There are 4 nested groupings, the coarsest first. Each group lies inside one group of the grouping before and may be the whole of it. The rows also spread widely along 14 directions, which tell nothing about the answers.
In the rows, 128 means zero.
Some rows, each with its group in each grouping after it:
[151  77 127 156 127  79 206 155 142 135  99 132 121  87 161 180 100 130
 116 154 153 148 153 106 125 116 130 129 150 124  75  86  94] | Zizaz q_879 Dekan q_756
[129  90  77  95 142 122 108 128 146 109 114 146 121  81 152 135 131 145
 155 113 112 104 110 135 134 151 157 140 111  95  77 177 107] | kade q_281 tiza q_957
[160 127 105 124 133 148 136 118 160 122 100  87  84  95 113 156 149 128
 139 150 144 165 140 118 103 115 157 170 168 166 123 155  76] | Vidad q_598 leves q_883
[147 157 172 134 113 115 107 158 117  96  64 163 127  59 146 126 118 109
 117 121 113 152 138 128 159 112 126  99 112 130 115 102 101] | Las q_515 kagit q_992
[126  95 142 152 172  87 128 165  98 123 123 150 115 137 129 145 133 126
 130 117 155 153 107 143 112 140 116 161 136  97 123 159  90] | kade q_832 bivu q_28
[104 111 132 111 138 149 131 130 140 140  97 126 155 115 132 160 137 105
 123 160 148 124 123 119 132  99 144 132 122 123 125 115 116] | Zizaz q_879 lesa q_861
[123 106 118 104 124 140 121 121 117 101 117 163 140  73 136 166 145 117
 130 160 151 129 117 124 125 114 141 108 111 102 111 127 108] | Las q_494 zepo q_403
[116  96 167 151 130 115  90 151 113  99 156 190 120 143 152 122 144 164
 105  81 133 116 129 164 115 128  92 127 109  72 124 154 143] | Las q_682 fiv q_725
[138  97 143 146 117 134 134 154 154 130  98 160 119 121 132 145 129 136
  94 163 159 129 146 126 105 104 111 100 157 128 103 137 105] | kade q_281 rok q_198
[160 119 155 116 136 151 138 177 131 142 108 162 162 102 175 131 113 131
 115 143 132  96 160 147 173 100 151 118 139 122  87 110 130] | Las q_682 sadeg q_857
[168 136 146 106 145 169 156 160 135 160  87 138 147 127 130 149 125 102
 105 200 145  90 156 127 179  85 173 125 157 116  65  84 119] | Vidad q_968 kono q_176
[124 130 133 151 147 141 147 136 109 135 100 139 127 125 108 161 156 118
 109 149 124 130 112 112 119 110 133 145 127 115 124 101 119] | Vidad q_391 Veki q_446
[ 85 115 122  85 146 100 126 141 172 165  56 119 148  98 160 152 113  99
 148 121 161 144 147 126 132  86 143 130 147 130 128 124 118] | Vidad q_598 dupu q_965
[122  65 113 148 106 137 141 119 209 138  96 158 114 161 126 156 137 131
  75 183 186 108 106 114 121 127 111  87 139  85  83 125  81] | kade q_281 Nakop q_801
[121  94  96 112 110 153 141 133 119 116 122 111 151  72 177 126 126 156
 141  96 103 114 150 126 144 127 154 171 109 144 131 123 145] | kade q_746 Fev q_3
[121  97 132 134  95 122 152 127 114 109 103 151 106  77 155 150 130 151
  98  96 140 141 146 115 108 118 112 119 110 115  99  89 137] | Las q_494 Gadu q_490
[113  74 125 107  88 154 130  99 164 116 141 109 155 115 155 149 126 160
 115 158 151 107 173 123 131  95 136 143 130 116 134 116 133] | Las q_515 livo q_477
[ 97  59 178 176 109  25 118 161 202 144  88 142 180 170 182 120  70 141
 122 146 143 122 176 132 184  99  85 131 149  73 140 108 110] | kade q_281 Nakop q_416
[122 118 165 133 112 141 122 124 135 117  89 125 143 132 131 123 110 119
  96 142 130 121 140 122 155 110 133 134 127 114 126 113 109] | Vidad q_391 ligaz q_210
[ 79  97 136 133 100  92 134 135 175 140  62 130 125  89 177 127 100 139
 113  63 132 148 136 115 106 115 106 118 120 138 124 128 126] | Zizaz q_148 vur q_947
[128  92 138 125 143  78 158 156 130 127 116 158 131  93 148 186 127 106
 129 164 175 142 135 121 142 105 129 116 131  85  87  93  99] | Zizaz q_148 vur q_738
[145 118  93 142 156  91 153 161 147 155  73 135 130  99 143 150 127 141
 156 138  88 106 129 106 156 125 159 160 131 103  65 101 122] | kade q_832 bivu q_642
[142  65 143 129 115 158 153 150  99 107 166 167 128  98 172 142 124 156
  91 111 173 132 149 154  87 124 115 118 141 134 121 163 123] | Las q_494 zepo q_110
[100 121 158  90 156 113 102 136  98 117 109 146 130  99 111 158 128 109
 137 153 167 149 157 137  89  79 133 128 155 117 131 157 119] | Vidad q_598 bolit q_589
[145 144  93 107 134 208 102 137 134 125 116 182  97  64 120 146 178 152
 123 129 115 110 118 136  47 108 147  97 144 162  91 197 138] | Las q_494 Liron q_622
[114  76 177  72 131  90 140 117   4  57 142 147 136  71 147 149  86 112
 112 113 170 133 140 131 178 137 142 143  70  41  79  77 114] | Las q_494 Liron q_431
[111  91 153  97  97 100  87 101 142  67 100 144  96  70 136 121  82 140
 111  99 151 146 137 133  90 136 119  99 123 110  91 198  83] | Zizaz q_748 duv q_592
[143 115 143 130 112 126 126 122 145 103  87 135 102  86 123 147 123 126
 106 147 155 155 133 117 108 118 126 113 141 134 108 137  77] | Las q_515 kagit q_627
[125 102 132 156 131 107 145 150 130 121 111 157 111  95 148 148 133 140
 118 106 132 153 136 133  79 116 111 125 149 136 128 152 117] | Vidad q_598 dupu q_354
[132 117 153 128 117 118 116 127 150 118  76 128  94 112 130 131 115 135
 102 111 152 148 134 123 123 122 123 131 136 120 100 132  88] | Las q_682 sadeg q_857
[108  70 155 115 100 124 130 141  92  89 136 143 120  78 156 138 110 152
 101 104 173 159 175 139  74 109  98 120 139 143 144 156 125] | kade q_281 rok q_198
[118 117 113  83  83 145 134  91 213 135  25  69 112  93 154 124  91 110
 106 115 149 138 146  99 176 119 162 133 127 144  97  98  83] | Vidad q_391 ligaz q_210
[103 101 128 143 140 134 132 157 128 146 101 162 164 131 144 137 133 136
 117 136 117 100 119 126 124 112 127 129 122 107 119 126 141] | kade q_832 bivu q_642
[132  96 179 193 112 109 124 145 125 104 110 189 127 138 130 120 109 160
  76 127 112 114 120 128 100 127  91 103 132  94 104 148 109] | Las q_682 sadeg q_857
[ 72  39 121 147 108 120 125 105 191 140 138 142 186 177 171 140 124 139
 106 140 164 103 102 133 144 129 108 135 111  76 164 139 114] | Las q_494 Liron q_622
[144 113 176 155 126 129 111 151 122 110 107 130 155 126 116 129 110 123
 115 194 131 133 156 124 138  98 125 141 159 134 144 142  90] | kade q_281 Nakop q_801
[111  96 153 140 111 132 111 143 149 118 141 156 137 133 161 133 137 146
 106 110 150 130 158 154 114 103 104 124 138 117 153 147 139] | Vidad q_391 ligaz q_210
[162 152 200 116 142 171  79 125 117 110 103 106 136 154  77 123 122 103
 109 217 152 127 150 131 162  88 155 159 160 127 132 141  71] | Las q_515 kagit q_627
[112 120 162 136 111 130 103 125 151 112  72 161 142 125 131 128 121 114
  94 139 134 116 105 120 158 119 120 100 101  85 109 108 100] | Las q_682 fiv q_725
[142 135 144 166 117  89  96 148 150  98 103 158 139  76 147 142 140 125
 153 143 105 160 131 129 147 114 117 127 126 121 152 133  97] | Las q_494 Liron q_622
[152 118 136 122 127 137 119 151 148 137 116 146  56 118 151 131 147 166
 106  69 158 143 160 151 100 119 117 141 149 128  81 142 132] | Las q_494 Liron q_622
[109 124 162  90 109 128  79 106 119  88 112 127 112 104 123 136 136 136
 120 121 151 137 157 133 140 103 126 138 106  90 123 114 122] | Las q_515 livo q_477
[117 112 173 153 137 113 135 185 119 146  95 171 192 104 180 126  99 132
 120 124 111 114 155 140 136  88 115 116 140 133 141 126 143] | Las q_682 fiv q_725
[ 91 113 130 162 107 103 137 151 135 131  79 145 135 100 152 146 144 142
 115  96 119 149 136 111 115 109  99 130 109 126 147  83 146] | kade q_832 bivu q_642
[119 106 165 154 128  94 139 165  97 111 119 149 153  91 168 150 126 128
 125 108 140 160 147 135 137 108 105 141 119 119 159  99 122] | Las q_682 fiv q_725
[187 148 107  80 131 129 139 140 141 106  84 130  69  42 140 181 159  90
 141 149 183 170 132 122 187 126 168 121 118 111  58  67  69] | Las q_494 Liron q_431
[101 102 148  93 108 124  83 105 153  94 128 134 125 126 137 140 136 123
 120 130 159 116 129 135 173 119 135 133  91  63 108 115 114] | Zizaz q_148 vur q_738
[144 104 107 125 104 130 123 148 150  99 171 166  91  71 172 169 180 173
 139  97 135 133 174 152 112 109 120 123 114 110  98 113 166] | Zizaz q_879 lesa q_861

New rows, each followed by its group in each grouping:
[107 127 144  83 153 152 150 122 151 186  52  78 107 139  93 166 118 102
 105 178 190 135 154  92 103  68 157 157 175 147  85 102 100] | Zizaz q_148 vur q_947
[127 108 165 108 147 104 130 147 101 113 108 127 129  99 138 147 100 116
 131 134 150 145 155 134 131 107 139 147 138 119 104 134 104] | Zizaz q_879 Dekan q_756
[ 90 117 156 102 115 144 103 125 120 105 107 146 117 109 135 144 147 108
  98 102 170 145 113 132 131 115 117 116  92 103 130 111 118] | Zizaz q_148 vur q_738
[132 120 140 125 147 121 117 141 122 128 114 144 115 124 128 146 141 149
 128 125 126 115 142 130 129 108 134 153 130  92  92 119 132] | Las q_682 fiv q_725
[ 87  87 163 135 146  68 109 137 137 149 108 132 115 156  94 161 111 161
 127 172 171 139 194 116  44  63  99 150 196 106 118 162 131] | kade q_832 bivu q_642
[ 95  84  83 126  99 101 141 102 215 138  70 133 127  94 149 160 121 137
 127 140 137 124 127 103  96 113 129 105 141 116 102 141 109] | Vidad q_968 kono q_176
[ 99 114 161 116 121 122 121 119 141 144  69 131 106 136 113 144 119 142
  91 129 160 127 152 109 102  88 116 128 141 105  93 103 126] | Las q_682 sadeg q_857
[126 102 140 142 153 100 190 152  46 115 104 130 154  62 143 169 107 117
 133 136 104 141 128 102 125 119 145 158 110 124 104  84 122] | Zizaz q_879 lesa q_861
[125  88 121 110  79 164 158 102  90  78 126 142 102  57 150 148 134 161
  82  94 137 126 137 115 103 135 128 114  88 116  89  94 135] | Las q_515 livo q_477
[150 143 119 127 139 134  93 125 165 125 108 108  94 105 111 147 160 152
 155 145 119 145 152 126 104 101 144 170 160 143 125 160 104] | Las q_515 livo q_477
[ 79 121 139 101 152 146  99 143 122 132 121 154 125 124 134 163 176 105
 117 102 184 154 104 148  97 107 110 124 110 115 157 137 127] | Zizaz q_748 duv q_592
[135  99 146 116 116 134 123 114 148 108 112 136 123 129 123 144 116 123
 101 168 159 116 142 126 143 114 140 122 138  92  94 131  94] | Vidad q_391 ligaz q_210
[136 117 146 124 156 127 106 144 112 141 151 147  91 156 118 149 163 168
 127 123 143 115 166 145 110  97 126 175 147  87  93 126 156] | Las q_494 Liron q_622
[171 141 158 158 126 101  81 159 178 102 106 177  95 112 134 121 130 136
 126 132 119 135 146 155 138 119 119 103 154 108  97 176  91] | Vidad q_391 Veki q_446
[132  95 135 190  99 106 133 160 160 128 111 176 112 146 162 114 135 187
  94  83  88  94 141 132 140 134  99 128 110  82  84 100 161] | kade q_832 bivu q_642
[123 109 115 138 126  97 117 140 182 150  86 138 144 107 164 134 120 152
 152 122 100 114 150 123 139 105 134 146 139 116 109 134 134] | Las q_494 Gadu q_490
[107 100 125 126 115 100 110 113 194 128  79 133 124 139 150 129 115 128
 117 113 133 116 120 126 163 130 129 129 115  79 102 125 104] | Vidad q_391 ligaz q_210
[ 95 105 127 100 112 109 106 104 112  90 122 154 122  68 118 176 144 149
 136 147 143 130 156 110  86  89 123 118 116  88 108 118 140] | Las q_682 fiv q_725
[113  64  59 122  92 128 201 111 180 148 109 128 140  61 174 185 127 167
 123 142 128 104 168  93  91  99 145 116 142 134  85  95 154] | Vidad q_391 Veki q_446
[ 98 104 140 109  99 199 126 151 129 141 117 154 118 120 151 132 152 156
  72  94 173 122 165 142  70  90 107 104 137 158 131 131 169] | kade q_832 bivu q_642
[114  92 164 110 122 103 148 141 112 136 117 136 130 122 142 154 104 144
 107 146 166 122 201 129 111  75 123 136 161 104  96 102 151] | Vidad q_968 kono q_176
[140 131 110  89 129 143 115 135 153 128  69 146  65  83 112 148 138 137
 115 128 157 130 144 120  93 113 146 108 146 125  47 144 109] | kade q_832 bivu q_642
[112 100 125 177 114  47 118 113 147 106  80 130 115 108 111 138 106 164
 143 144  78 127 140  88 118 122 116 158 129  83  98 122 109] | kade q_746 Fev q_3
[100 124 172 178 151  93 149 175 125 179  65 161 171 146 140 144 117 132
 108 143 107 117 141 112 118  78 102 131 146 119 133  84 148] | Las q_515 kagit q_992
[105 109 149  93 117 144 129 141 131 143  98 107 159  96 172 143 122 120
 126 118 169 150 172 132 148  85 134 151 133 149 161  97 133] | Las q_494 zepo q_110
[117 118 149 153 109 102 108 123 167 112  75 121 100 110 133 135 129 134
 112 104 148 174 124 119 113 123 104 137 134 132 146 135  80] | Las q_682 sadeg q_857
[128 122 158 121 157 160 120 142  62 123 166 138 123 150 114 155 176 152
 115 133 138 112 150 143 127  97 131 183 117  88 125  93 160] | Las q_515 livo q_477
[174 120 144  97 161 155 103 133 121 125 141 132 100 145 107 142 140 139
 130 173 158 106 151 146 146 111 164 167 156  92  70 153 101] | Las q_494 zepo q_403
[142 117 180 122 104 141 140 152 137 121  77 129 139  83 154 119  77 114
  93 141 146 136 163 123 138  99 137 109 151 160 104 132  94] | Zizaz q_148 vur q_947
[105  94 173 160 125  90  93 102  84  80 150 165 160 143  88 147 121 168
 125 191  86  82 145 108 119  97 117 150 113  35 108 123 143] | Las q_682 fiv q_725
[105  68 121 148 140 114 121 118 172 156 134 136 180 173 143 137 116 161
 137 172 111  74 132 124 135 108 137 166 144  80 121 155 132] | Las q_494 Liron q_622
[169 135 120 131  96 130  74 137 233 108  76 128 108 105 145 117 138 130
 138 155 121 127 146 134 195 123 143 120 136 120 101 137  79] | kade q_281 Nakop q_416
[117 101 150 168 104 107 124 138 177 133  64 129 132 141 137 121 110 136
  98 138 125 130 135 111 145 116 106 128 136 118 123 112 101] | kade q_281 Nakop q_416
[123 121 146 154 133 121 143 132 151 142  72 133 163 150 126 148 129 101
 112 176 107  98  99 103 207 118 146 139  92  72  93  50 110] | Zizaz q_879 lesa q_861
[116  95 127 109 131 158  95 134 120 112 125 162 176 100 133 123 115 147
 134 170  99  77 138 133 111 106 147 120 135 117 114 191 134] | kade q_281 rok q_198
[114 116 136 143 124 143 135 130 111 112  73 176 156  81 127 136 115 120
  99 147 102 112  90 108 100 125 129  88 112 124 108 142 105] | Las q_515 kagit q_992
[115 110 144 120 116 127 136 143 154 132  80 148 124  93 152 143 115 115
 101 121 154 135 127 121 124 111 127 101 128 127  97 124 105] | Zizaz q_148 vur q_738
[107  86 118 136 133 122 141 134 129 140 129 162 127 126 144 158 146 170
 113 116 129 101 136 124  95 109 119 137 126  89  93 119 155] | Las q_682 sadeg q_857
[140 130 163 139  99 112  97 124 145  91 106 144 127 116 132 127 124 137
 117 144 107 115 161 128 179 108 130 130 114  80 105  96 124] | Vidad q_391 ligaz q_210
[122 101 187 137 149 128 137 162  83 130 124 158 148 132 132 134  98 130
  95 143 150 125 166 144  88  90 116 128 169 129 127 161 126] | Vidad q_391 ligaz q_210
[146  86 144 136  82 110 150 118 147  86 124 142 120  91 142 162 116 129
  99 175 168 141 163 121 138 110 123 105 138  99 101 100  96] | Vidad q_968 kono q_176
[114  79 131 155 113 108 196 149  64 103 114 161 167  38 171 168 108 141
 111 121 115 141 136 102  93 116 117 115 111 134 126  93 134] | Las q_682 fiv q_725
[130 119 183 167 137 104 138 170  88 123 113 152 127 120 145 128 117 139
 105 100 110 134 141 131 131 114 111 151 124 115 115 110 133] | Zizaz q_148 vur q_738
[121  92 170  95 125 119 121 141  55  72 110 140 133  72 143 127  91 108
 108 119 163 150 137 134 142 133 129 125 108 110 116 135  90] | kade q_281 Nakop q_801
[ 89  80 139 133 110  95 139 136 135 111 136 134 164  98 173 167 136 116
 130 126 161 151 134 126 152 109 113 139 101 102 164  89 121] | Zizaz q_148 vur q_738
[152  75 123  81 109 167 147 140 165 125 132 158 133  89 178 156 118 119
 100 162 212 121 153 148 141 112 146  85 146 123  84 138  95] | Las q_494 Liron q_622
[119 116 150 106 129  78 139 160 114 115  91 113 150  52 186 147  99 111
 153  94 137 167 163 129 168 110 136 152 116 136 134  94 115] | Zizaz q_748 duv q_592
[ 90 116 164 122 103 154 131 113 113 118  73 126 121 112 122 127 113 120
  75 109 139 129 116 104 116 114 123 122 103 123 111 103 119] | Zizaz q_148 vur q_947
[ 92  99 143 126  97 122 136 126 161 131  83 126 144 100 157 141 111 126
 105 121 143 132 141 110 130 101 121 119 119 127 125 103 122] | Zizaz q_148 vur q_947
[110 111 118  71 113  89  85 125 223 116  88 135 128  95 173 160 134  88
 152 137 197 153 146 148 195 108 138 100 120  81 121 114  84] | Vidad q_391 ligaz q_210
[103 112 156 117  84 125  95 103 130  87 127 155 119 111 116 149 142 150
 105 152 139 116 174 125 115  85 113 111 120  79 113 105 154] | Vidad q_968 kono q_176
[114 130 130 100 126 131  99 123 165 132  88 125 101 143 102 166 169 112
 119 169 183 135 139 117 161  96 134 136 120  79 101  72 112] | kade q_832 bivu q_642
[101  84 116 134 117  93 169 129 129 145  95 141  91  81 141 176 125 164
 112 110 160 157 165 102  37  93 102 125 159 137  98 120 139] | Las q_494 Liron q_622
[123  88 142 137 127 112 122 133 124 118 122 134 141 133 127 140 120 149
 122 161 126 109 153 120 138 109 127 153 134  93 109 120 124] | kade q_281 Nakop q_801
[143  96  91 131 139 183 144 102 138 126 138 124  89 158 114 145 169 157
 103 121 112  82  85 122 136 158 160 173  94  81  58 120 124] | Zizaz q_879 lesa q_861
[ 88  82 156 130 128  97 123 130 201 169  49 120 153 185 172  96  70 126
  98  88 125  89 114 130 192 134 129 140 108  78  84 116 113] | Zizaz q_879 lesa q_861
[109  92 160 113 112 119 151 117  98 107 105 117 156 105 132 153  99 111
 104 167 160 134 156 114 138  98 135 137 132 108 127  95 111] | Vidad q_968 kono q_176
[ 93  85 104 120 145 121 140 131 179 159 111 156 146 148 149 172 149 127
 125 146 150  95 109 126 136 111 133 122 114  74  90 108 135] | Zizaz q_879 Dekan q_756
[111 153 157 123 147 112  98 144 120 140  92 127 150 129 123 140 141 127
 147 141  95 113 165 124 163  78 141 168 128  98 130  89 156] | Vidad q_391 ligaz q_210
[121 134 154 138 144 111 152 137  88 124  55 143  88 100 103 149 117 113
  92 113 135 153 119 104  91 117 122 124 133 119  86 110 102] | Vidad q_391 ligaz q_210
[134 137 175  93 151 167 109 135  73 113  91 134 168 109 114 112  89 105
 114 163 106  92 140 130 155 103 172 141 133 118 101 150 114] | Vidad q_391 ligaz q_210
[ 97  80  78 120  71 123 146  88 192 119  93  97 125  86 149 165 141 151
 126 145 145 133 154  87 137 109 133 141 111 116 123  71 124] | kade q_746 Fev q_3
[147 135 106 179 139 155 148 158 145 143  91 159 139  97 145 135 151 145
 121 117  58 104  89 116 115 135 139 132 120 147 104 138 128] | Zizaz q_748 duv q_592
[101  64 135 134  91  70 138 107 185 126  92 181 115 132 139 168 110 152
  92 162 170 104 148 106 126 103 101  77 124  37  51  82 124] | Las q_494 zepo q_403
[121 112 157 146 126 143 123 129 124 132  99  88 170 166 121 127 131 118
 114 172 120 117 134 111 204 110 141 191 112 102 154  68 110] | kade q_281 tiza q_957
[132 107 121 129 121 161 105 112 132 100 159 115 150 111 125 154 162 151
 145 167 122 121 144 127 126 105 145 173 129 122 159 141 122] | Las q_682 fiv q_725
[ 95 130 170 110 118 109  69  97 121  98  93 126  96 141  95 139 145 121
 113 126 161 151 130 122 143 108 113 150 102  67 126 101 110] | Las q_494 Gadu q_490
[122 127 145 151  91 150  91 112 144  97 122 154 111 124 119 133 166 169
 101 121 105 112 137 122 125 111 112 132 103  93 120 105 146] | Las q_682 sadeg q_857
[117 118 119 134 130 139 136 137 128 120 115 174 159  94 131 173 157 114
 123 175 125 112 122 119 124  98 135 102 120 102 122 106 131] | Vidad q_391 ligaz q_210
[151 119 137 111 163 186 150 160  99 157 107 141 166 133 146 113 109 128
 110 142  97  64 129 142 152 116 177 154 143 127  78 147 140] | Vidad q_968 kono q_176
[144 130 149 153 155 154 141 159 105 140 103 163 117 132 119 134 136 132
  95 130 116 114 123 133  97 114 131 131 150 129  98 148 123] | Vidad q_391 ligaz q_210
[143 131 144 128 125 134 129 160 174 146  53 163 142 121 172 105 101 114
 100 105 106  90 121 138 199 129 146 101 114 101  67 106 117] | Vidad q_391 ligaz q_210
[135 169 152 160 136 110 119 164 113 137  80 159 127  95 119 163 170 125
 137 150 101 145 149 111 140  77 119 137 125 116 126  57 148] | Las q_494 Gadu q_490
[ 70  73 173  84 112 119 146 104 114 124  68  98 170 130 156 123  57 102
  89 114 162 116 132 112 177 120 141 139  92  93 107  87 108] | Zizaz q_879 Dekan q_756
[116 129 164 111  79 137  82 123 134  82  95 161 130  58 142 132 123 130
 113 133 143 149 167 130 114  88 113  86 122 132 136 133 124] | Las q_494 Gadu q_490
[ 79  74  78 119 166 131 144 128 119 145 122 117 184 122 141 170 157 112
 156 151 137 124  81 115 127 130 145 175 107 107 165 133 111] | kade q_281 tiza q_957
[153  88 170 165 106 143 156 155 122 108 122 178 125 100 140 133  92 150
  71 154 146 127 167 135  57 102 107  81 183 155 103 183 107] | Vidad q_391 ligaz q_210
[132 106 175 122 120 103 113 119 122  87 110 148  90 126 108 151 118 116
  89 148 178 143 127 126 138 126 117 113 118  69  77 113  80] | Zizaz q_748 duv q_592
